There are 10 hidden switches. A switch that is on adds its own fixed numbers to the row, and there is some noise. The rows also spread widely along 14 directions, which tell nothing about the answers.
In the rows, zero is written as 128.
Known rows, each followed by its switches (1 for on, 0 for off):
[143  97 139 128 132 112  95 129 141 152 120  98 139  88 155 138 129  99
  92 112  77 112 112 140 127 146 114]
1 1 1 1 1 0 1 0 1 1
[139 119 145 145 139 137 117 101 143 105 117 177 113 159 141  80 108 122
 113 120 128 100 131 120 147 106 101]
1 0 1 1 0 0 1 0 0 1
[105 173 160 169 156 108 119 129 110 141 111  52  75 128 121 163 118  58
 142 118 119 138 121 113 179 136  96]
0 0 1 1 1 1 1 0 0 1
[116 134 121 110 163 134 102  96 128 143 169 153 149 151 113 123 124  88
 113 126 123 123 133  95 143 144  87]
0 1 1 0 0 0 1 1 1 0
[111  99 140 157 150 121 128 117 123 105 142 131  80 110 115 130 132 119
 118 118 123 153  86  79 148 161 116]
0 1 1 0 0 1 0 1 0 1
[150 148 144 123 131 127 124 122 127 102 157 122 142 143 131 125 123 150
 118 124 119  99 122 137 138 124 126]
0 0 1 0 0 0 0 1 1 1
[133 141 122 134 137 120  96  76 100 149 125 140  93 146  96 101 122 113
 169 112 172 119  97 104 145 112 102]
1 1 0 0 0 0 0 0 0 1
[166 168 122 179 176 161 118  55 126 145 122 129 124 159 126  87  88  77
 151 137 148 128 139 129 153 102  86]
0 0 1 1 1 0 0 1 1 0
[ 42 102 145 197 154 120 113 149  72 128 126  97 123 126 129 129 129  85
  97 124 134  94  49  85 154 171  57]
0 1 1 1 1 1 1 0 1 0
[139 119 159 140 124 109  90  80 138 185 106 120 109 136 138  90  94  64
 133 120 152  87 115 110 171  73  97]
0 0 1 1 0 0 1 0 0 0
[ 86 157 113 167  87 140 109 100  54 128 125 110  90 113 150  84 112 100
 151 128 184 129 124 145 148  73 191]
1 1 1 0 0 0 1 0 0 1
[123 147 120 181 140 162 153  81  55  70 162 165 150 139 113 137 128 120
 151 134 162 109 117 114 146 135 138]
0 0 1 0 1 0 1 0 1 0
[134 124 143 134  79 107 112 112  44  99 157  94 166  92 152 159 133 129
 110 109 143  84 111 137 141 125 161]
1 1 1 0 1 0 0 0 0 1
[101  99 145 141 126 116 128 123 122  78 204  63 151  71  86 176 144 147
 151 135 114 118  53 109 141 182 207]
0 0 1 1 1 1 1 1 1 0
[158 161 107 151 141 147 114  67  88 112 128 142 111 165 110  72  96 130
 149 131 174 121 123 106 138 107 123]
0 1 0 0 1 0 1 0 0 0
[117 150 157 126 121 118 137  83 139 101 137 104  93 109  99 113 148 174
 132 114 135  95 106 136  99 103 135]
1 0 0 1 1 1 1 0 1 0
[135 188 122 177 136 141 158  59  85 124 110 147  68 114 112 141 165  73
 117  67 120 173 162 114 165 118  65]
0 0 0 1 1 1 0 0 0 1
[ 66 153 117 174 142 142 122 176  86 170  86  78  90 118 150 139 127  84
 148 137 139 148 109 159 115 138 109]
0 1 0 0 0 1 0 0 1 0
[138 126 158 166 167 131 152 110 108 107  89 161  77 144 137 149 134 106
 101 116 118 117 136  93 134 143  44]
0 0 1 0 0 1 1 0 1 1
[ 62  77 116 122 131 104  81 184 110 143 136  67 151  91 115 169 132 108
 129 124 114 121  63 113 124 203 132]
1 0 1 1 0 1 0 0 0 1
[163 142  92  77  98 126  85 129 131 126 145  96 124 107 136  91 140 163
 102  88  79 149 134 144 132 149 180]
1 1 1 1 0 1 1 0 1 1
[128 137 126 142 127 157 141  93 110 102 146 212 124 143 154 102 128  96
 108 115 128 137 169 125 152 103 126]
0 1 1 0 0 0 1 0 0 0
[136 128 157 107  96 103 130 118 101  88 138  95 130  86 107 187 155 162
 160 110 133  77 100 151 108 138 167]
1 0 0 1 1 1 1 0 0 1
[105 102 130 146 122 142 141 112 103  90 133 151 131  86 152 160 138 104
 109 125 113 140 142 136 116 144 146]
0 1 1 1 0 1 1 0 0 1
[ 44  80  61 133 120 148 113 104  39  72 168 132 188  92  81 155 137 137
 113 134 171 119  95  80  74 201 145]
0 0 0 1 1 0 1 0 0 1
[107 169 151 155 160 145 150  85 136 107 146 143 104 143 114 123 140 112
 132 128 128 127 133 131 132 115  89]
0 1 0 1 0 1 1 1 1 0
[166 119  86 163 165 164 133 117  78  86 105 143 137 153 111 125 115 150
 126 126 133 144 115  95 116 203  87]
0 0 0 1 0 1 0 0 1 0
[104 123 106 110 114 137 119 140 117 116 153 126 146  78 127 166 163 118
 126 103  90 133 131 156 112 158 170]
1 0 1 1 1 0 1 0 1 1

New rows, each followed by its switches (1 for on, 0 for off):
[ 97 139 143 183 106 130 137  82  76 143 152 101 112  70 145 141 153  73
 116 111 129 138 117 135 159 101 145]
1 1 1 0 0 1 1 1 1 0
[136 122 151 134 160 130 124 103 130 133 103 154  75 134 135 146 113  91
 161 136 145 138 138 116 129 124 109]
0 1 1 0 0 1 0 0 0 1
[110 116 143 176 134 132 119  89  94 106 103 100 123 136 131  89  87 130
 111 150 177  83 111 110 105 108 107]
1 0 0 1 1 0 1 0 0 0
[ 73 167 138 121 155 134 133 129 148 141 163 150 123 110 115 178 167  54
 158 107  92 142 138 159 146 137 108]
0 1 1 1 1 1 1 1 0 0
[ 68 147  95 172 110 145 120 120  87 147 128 110  84 111 127  80 129  98
 123 110 150 169 112 119 150 112 146]
0 0 1 0 0 1 0 0 0 0
[ 99 162 138 186 127 137 117  69  58 124 120 146 107 170 131  69 105  79
 114 113 185  89 120  94 175  83  69]
0 1 0 1 1 0 1 0 0 0
[106 141 124 169 112 142 116  80 130 167 149 100 143  93 160  98 106  38
  92 119 109 162 165 141 179  80 152]
0 0 1 1 0 0 1 0 0 0
[130 165 148 108 130 114 126 179 151 115 141  74 125 112 141 169 136 135
 139 127  75 129 131 187 121 141 163]
0 1 0 0 1 1 1 0 0 1
[150 123 139  91 142 139 103  93 136 124 139 127 186 136 150 154  83  90
 131 163 136  97 186 150  96 120 141]
0 1 0 1 1 0 1 0 0 0
[142 168 139 150 152 153 145  95 125  89 129 160 147 153 141 130 115 117
 138 139 127 115 161 168 121 109 104]
0 1 0 1 0 0 1 0 0 1
[130 167 181 152 125 139 163  69 113  74 150 192  97 150 115 132 132 135
 206 137 185  81 127 151 146  59 160]
1 0 1 0 0 0 1 0 0 0
[118  87 132 150 165 121 108 114 113 150 107 129 133 119 116 153 127  89
 103 125 121  99 102  94 110 163  49]
1 0 0 0 1 0 1 0 1 1
[127 155 114  96 103 113 108 123  85 118 127 110 105 131 111 124 141 145
 102  90 132 109 136 105 122 137 117]
0 0 0 0 1 1 1 0 0 1
[121 173 124 144 135 153 125 120  79  92 117 133 109 159 150  96 120 136
 114 126 146 104 147 137 119 123 113]
1 1 1 1 1 0 1 1 1 0
[154 205  64 101  80 156 117 128  85 156 102 148 100 113 133  97 169 130
 169  63 120 134 147 200 127  98 168]
0 0 1 1 1 0 1 0 1 0
[ 81 187 146 118 133 126 165  46  98  67 186 153 108  95  68 183 195 146
 182 103 149 121 121 140 106 121 135]
1 1 1 1 1 1 1 0 0 0
[ 63  95 167 151 145 142 130 165 161 147 128 172 141 107 162 169 123  57
 191 158 129 107 108 193 125 110 150]
0 1 1 1 0 0 0 0 0 0
[ 93 157 136 180 110 140 157 160  99 108 142 108 103 114 142 123 151 130
 112 109 113 149 112 149 156 122 148]
0 0 0 0 0 0 0 0 1 0
[  4 143 154 115 146 139 123 122 106  85 156 162  87 158 102 150 118  93
 172 161 205  90 142 101 106 109 146]
0 0 1 1 1 0 1 1 0 1
[128 176  95 122 117 159 127 115 102 117 146 137 139 107 148 126 140 111
 135 115 107 159 175 183 118 121 175]
1 1 1 0 1 1 1 0 0 0
[ 89 133 148 128 126 125 123  95  96 109 143 138  64 117 115 152 136  87
 141 120 155 146 152  90 142 123 155]
1 1 0 0 1 1 1 0 0 1
[183 166 137 126 122 133 155  93 111  88 159 135 144 108 132 168 156 142
 121 106  90 134 154 158 135 129 142]
0 1 0 0 0 0 1 0 1 1
[108 129 139 156 125 131 108  94  82 114 132 107  64 116 115 141 111  64
 165 124 168 140 130  81 177 130 175]
1 0 1 1 1 1 1 1 0 1
[122 152 130 109  95 126 123 107 119 155 130 160 119  96 132 137 167 107
 176  84 129 112 114 184 135  94 140]
0 1 1 1 0 1 0 0 0 0
[ 86 201  89 142 152 149 131 113 156 149 138 142 103 127  91  79 176 136
 147  87  93 153 104 177 122 116  89]
1 0 1 1 0 0 1 0 1 0
[ 94 152 157 136 101 111 116 149  97 114 155 105 104 133 135 122 134 117
 129 111 134 107 112 131 168 110 160]
1 1 0 0 1 0 1 0 0 0
[ 76 162 123 133 140 147 142  83 135 110 178 177  79 130  96 113 151  92
 136 109 130 176 153 106 152 109 145]
0 1 0 0 1 0 1 0 0 0
[170 154 119  89 158 125 102 137 118 108 133  96 146 171 131 138  94 131
 102 136 109 138 179 100 131 171 115]
1 0 1 0 0 0 1 0 0 0
[111 155 103  82 114 125  95 178  89 136 127 174 108 150 107 158 170  98
 180  72 120 106 110 138 161 166 121]
0 1 0 1 1 1 1 0 0 1
[ 79 160 115 133 119 137 126 148  89 113 149  80 165 103 150 150 130 118
 103 140 117 132 156 174  95 133 150]
1 1 0 0 1 0 1 0 0 0
[ 48 135 137 155 162 143 168  85 125  97 157 136 136  73 101 199 157 102
 175 156 141 147 117 161  76 135 135]
0 1 1 1 0 0 1 0 0 0
[132 133 153 137 130 107 144  95 146 136 107 146 107  75 126 150 172 123
 128  89  94  97  95 171 103 107  75]
0 1 1 1 1 0 1 0 0 1
[ 82 143 174 132 101 111 119 150 104 128 145 135 149 133 164 142 129 110
 138 128 145  58 109 180 140  81 124]
0 1 1 0 0 0 0 0 0 1
[ 94 130 144 176 158 115 130 127 118 117 151  87 147 118 120 143 141 107
  79 115  86 125  84 111 154 163  61]
0 1 0 1 0 0 1 0 1 1
[158 184 128 184 109 149 148 108 120 107 132  98 134 108 139  86 132 173
 166 127 125  90  79 222 125  72 169]
0 0 1 0 0 1 1 1 1 1
[ 94 161 153 175 136 156 172 109 110  88 150 155 160 119 148 152 135 108
 137 146 134 100 143 184 117  96 125]
0 0 1 0 0 1 1 1 0 0
[158 147 149 150 113 140 122 106 122 133 123  93  94 110 153 119 114 108
 153 126 133 136 142 153 155 100 181]
1 0 1 1 0 1 0 1 1 0
[104 139  91 167 144 154 117 106  85 163  89 143 103 108 130 125 129  76
 162 121 152 145 118 153 104 124 101]
0 1 0 0 1 1 0 0 0 1
[104 113  97 162 139 141  81 150  91 172 107 114  64 129 137  90 111  68
 137 113 139 155  89  93 168 153 130]
0 1 1 0 1 1 0 1 1 1
[ 72  93 146 157 170 114 147 114 159  98 130  83 114  62 125 161 136 125
  59 138  78 160 112 110  73 170  86]
0 1 1 1 1 0 1 0 0 1
[128 130 168 159 125 112 124 125 105 159 105  92 152 107 154 168 117  81
 129 131 135  79 124 166 123 103  90]
1 0 0 0 1 0 0 0 0 0
[116 135 141 211 144 124 154  91  89 162  86 105 108  87 131 141 146  90
 122 115 129 111  80 138 124 109  50]
0 0 1 0 0 0 1 0 1 0
[119 141 138 133 142 145 141  72 115 100 145 216  71 145 105 117 148 122
 175 116 160 120 120 110 140 101 132]
0 1 1 0 0 0 1 0 1 1
[114 202  85 162 142 132 115 100  63 131 163  71 129 115  96 123 159 114
 120  93 111 151  99 131 153 156 102]
1 1 1 0 1 0 1 1 1 1
[131 100 102 147 134 160 131 122 108  76 141 168 134 132 109 105 135 166
 126 114 129 124  95 106 114 175 137]
0 0 0 1 1 1 0 0 1 0
[128  90 196 118 107 110 162 121 143  73 135 116 119  68 135 212 140 145
 152 146 127 105 135 149  95 123 198]
1 0 0 1 0 0 1 0 0 0
[ 90 173 108 126 165 142 132 141 160 138 126 132  96 139 103 110 138 128
 154 129 118 150 119 154 104 128 105]
0 0 1 0 0 0 1 1 0 0
[ 95 136 139 123 150 134 122 130 127 101 162 136 131 132 110 164 136 103
 151 128 119 111 122 125 142 151 140]
0 0 1 1 1 0 1 0 1 1
[142 173  95 148 166 163 154  75 123  84 121 170  81 148  84  91 130 171
 183 136 160 161 118 133  91 125 129]
0 1 0 0 0 0 1 0 0 0
[128 156 197 131  95 102 144 123 111 114 130  95 114 116 144 157 143 145
 123 119 137  47 116 165 125  76 121]
0 0 0 0 0 1 1 1 1 1
[ 94 190 136 122 118 152 128 138 111  87 157 144  99 151 135 108 137 138
 180 126 145 115 139 175 139  99 197]
1 1 1 1 1 0 1 0 1 0
[180 198 113 163 179 128 145 121 144  99 122  73 102 142  99 110 129 177
 120 111  85 168 102 139 130 161  73]
0 0 1 0 0 0 0 1 0 1
[145 163 155 179 157 127 160  85 147 114 146 145 141 128 113 116 143 128
 126 114 106 101  90 153 148 103  62]
0 0 1 0 0 0 1 1 0 0
[ 68  70 118 145 104 150  97 112  89 126 155 143 172 103 131 122 116  92
 136 141 164  80 102 123 120 131 177]
1 0 0 1 1 1 1 0 1 0
[114 194 100 165 121 155 128 159  39 139  68 145  61 164 166  85 141 115
 120  87 146 128 137 145 139 119  75]
0 1 1 0 1 1 0 0 1 0
[100 176 164 168 175 136 144 140 144 117 155 103 137 147 108 169 138  94
 166 131 105 117 108 159 158 144  94]
0 0 0 1 1 1 0 0 1 0
[148 175 143 109 117 116 113  45  90 125 138 125 126 143 110 116 118 125
 146 120 179  76 148 121 125  76 117]
1 0 1 0 1 0 1 0 0 0
[155 122 111 147  91 130 107 142  74 147  88 125 146 115 158 108 137 143
 129  95 132  74  79 176 122 122 106]
0 1 0 1 0 0 0 0 1 1
[132 166 106 113 136 147 136 123 112  94 122 106  82 117 132 129 136 154
 101 125 111 162 171 136  79 146 144]
0 1 0 0 1 1 1 1 1 1
[123 191 113 149 106 148 127  99  79 138 172 136  92 119 107 136 157  67
 192  88 138 154 130 135 209 106 196]
0 0 1 0 1 1 1 0 1 0
[156 160  73  95 150 145 127  73 117 101 144 102 160  91  95 157 141 147
 117 117 100 170 172 135  69 175 131]
1 0 1 1 1 0 1 0 0 0
[108 111 105 138 113 138 119 138 101 158  97 152 108 101 155 111 142  99
  90  96 115 140 134 138 107 132  97]
0 1 0 0 1 1 0 0 0 0
[113 133  99 141  98 124  98 126  93 153 127 113 100  97 114 102 149 103
 147  84 128 140  85 128 159 134 156]
1 1 0 1 1 0 1 0 0 0
[139  89 110 176 128 152 130  80  64  93 138 179 143 117 111 129 125 115
 167 127 167 112  85 100 146 150 148]
1 0 1 0 0 1 1 0 0 0
[120 112 154 172 146 118 131 147 123 140  83  82 113 100 140 147 120 138
 149 153 128  91  65 167  87 127 103]
0 1 0 0 0 0 1 0 1 1
[113 128 115 196 122 128 146  87  61 108 140  85 102  70 102 134 147 126
 148 117 147 150  53 110 141 147 145]
0 1 1 0 0 1 1 1 0 0
[114 150 134 118 103 137 153 131 153  89 160 137 134  93 134 121 159 165
 120 113  96 130 127 188 104 110 171]
0 1 0 1 0 0 1 1 0 0
[ 81 171 146 141 121 139 147 174 119  95 140 122 106 142 145 126 133 137
 112 126 126 123 144 159 121 114 136]
0 0 0 0 1 0 0 1 0 0
[104 176 114 153 113 140 141 127 109 105 151 130 122 116 111 104 159 148
 148  92 126 119  88 168 139 117 135]
0 0 1 1 1 0 0 1 0 0
[ 80 164 111 154 135 134 108  94  85 171 145 119 103 101 112 155 142  32
 177 112 142 151 122 137 166 115 136]
0 1 1 0 1 1 1 0 0 1
[ 65 120 151 172 176 141 127 164 176 102 188 145 193 146 134 111 129 122
  95 145  68  89  73 169 135 147  85]
0 1 0 0 1 1 1 0 1 1
[ 41 131 191 121 154 114 147 127 160 114 187 159  95 118  92 199 158  79
 185 135 146 112 111 122 139 116 137]
0 0 1 0 1 0 0 1 0 0
